There are 4 ways to turn a row about zero (a turn may also mirror it). The second row of each pair is the first, turned, with some noise.
(in the rows, 128 means zero)
Some pairs, each with its turn after it:
[115 171 175 161]
[139  62 104 118]	(1)

[121 118 160 128]
[136 122 113 157]	(3)

[ 79  87 148 105]
[134 136 198 114]	(0)

[178 178 132 124]
[155 141  87  81]	(2)

[136  98 163 171]
[ 95 179 134 142]	(0)

[175 148 126 179]
[ 95  75 155 120]	(3)

[145 164 130 152]
[142  94 132 156]	(1)

[178 114  95 161]
[ 81 130  81 113]	(0)

[156 134 122  94]
[144 145 165 128]	(3)

[163 105 178 140]
[121 100 142 185]	(3)

[136 120  89 142]
[121 151 132 166]	(1)

[ 94 173 162  78]
[187 101 161 164]	(0)

[ 83 113  99 116]
[ 84 141 139 155]	(2)

[126 135 110 163]
[135 152 151 116]	(2)

[133 175 171 138]
[152  70 122 116]	(1)

[136 107 120  87]
[ 98  97 111 127]	(2)

[ 81 103  94 165]
[102 158 186 147]	(2)

[121 125 105  86]
[144 166 139 111]	(3)

[144 107 125 153]
[142 144 104 145]	(1)

[114 127 112 104]
[140 105 138 112]	(0)

New pairs. What belongs after each?
[120 127 153  93]
[162 143 128 147]	(3)

[ 85 168 133 172]
[180 176 109 123]	(0)

[130 120  97 115]
[116 157 139 107]	(3)

[142  96 115 118]
[137 166 131 128]	(1)

[179 130  78 149]
[118 139 148  57]	(2)

[150 102  99  83]
[136 178 161 123]	(1)

[150  79 159 169]
[160 151  67 128]	(1)

[159 103 146 176]
[169 112 172 109]	(2)

[ 83 143  99 109]
[172 111 142  94]	(0)

[131 147 169  79]
[144 106 155  76]	(1)

[119 133  98 175]
[130 169 169 116]	(2)

[ 93 160 131 123]
[158 116 103 102]	(3)

[131 135 164 163]
[145 100  90 127]	(1)

[170 109 167 157]
[108  89 146 178]	(3)

[154 158 100 129]
[141 119 159 163]	(1)

[177 146  99 158]
[ 91  99 170 105]	(3)

[167  90 139  89]
[116  64 117 108]	(2)

[150 162 130  79]
[172 139 170 118]	(3)

[140  85 103 152]
[ 73 142 131 139]	(3)

[117 101 112  80]
[ 81 102 116 141]	(2)

[174 178 134  91]
[172 112 190 116]	(3)

[133 159 116 124]
[140 118 145 100]	(3)

[110 157 153 118]
[167 113 119 124]	(3)

[121 130 108 129]
[114 139 133 124]	(2)

[152 143 101 107]
[131 141 164 109]	(3)

[ 87 124 116 122]
[ 86 130 128 119]	(1)

[168 154 134 156]
[166 137 125  84]	(2)

[162 103 114 121]
[ 86 106 121 126]	(0)

[170 158 112  83]
[155 139 190 110]	(3)

[163 111 175  95]
[179 137 128  85]	(1)

[150 172  99 139]
[135 100 159 173]	(1)

[165 175 120 123]
[158 100 165 150]	(1)

[ 95 110  78 135]
[132 125 131  67]	(0)

[120 127 116  86]
[149 161 136 120]	(3)

[ 80 128 122 177]
[ 83 112  86 145]	(1)

[ 87  86  82 100]
[111 201 100 115]	(3)

[ 91 150 167 125]
[149 139 105 177]	(2)

[116 156 116 126]
[159 121 115 124]	(0)

[130  90 121 152]
[ 88 137 115 146]	(3)

[170 121  95 102]
[ 98 107 117  81]	(2)

[142 115 120 100]
[114  97 140 129]	(0)

[104 143 131  79]
[176 156 123 121]	(3)

[ 81 104 147 151]
[136 133 162 179]	(2)

[127  84 165 151]
[152  92 163 152]	(2)

[100 104 128 137]
[102 142 104 120]	(1)

[156  78 169 179]
[177  86 187 128]	(2)

[144 158 166 163]
[137  68 131 139]	(3)

[174 131  90 119]
[107 139 181 111]	(3)

[108 121 156 126]
[142 120 127 160]	(2)

[118 120 125 103]
[131 110 147 125]	(0)

[158 168  85 128]
[142 116 175 175]	(1)

[120 123  83 110]
[119 162 133 100]	(3)

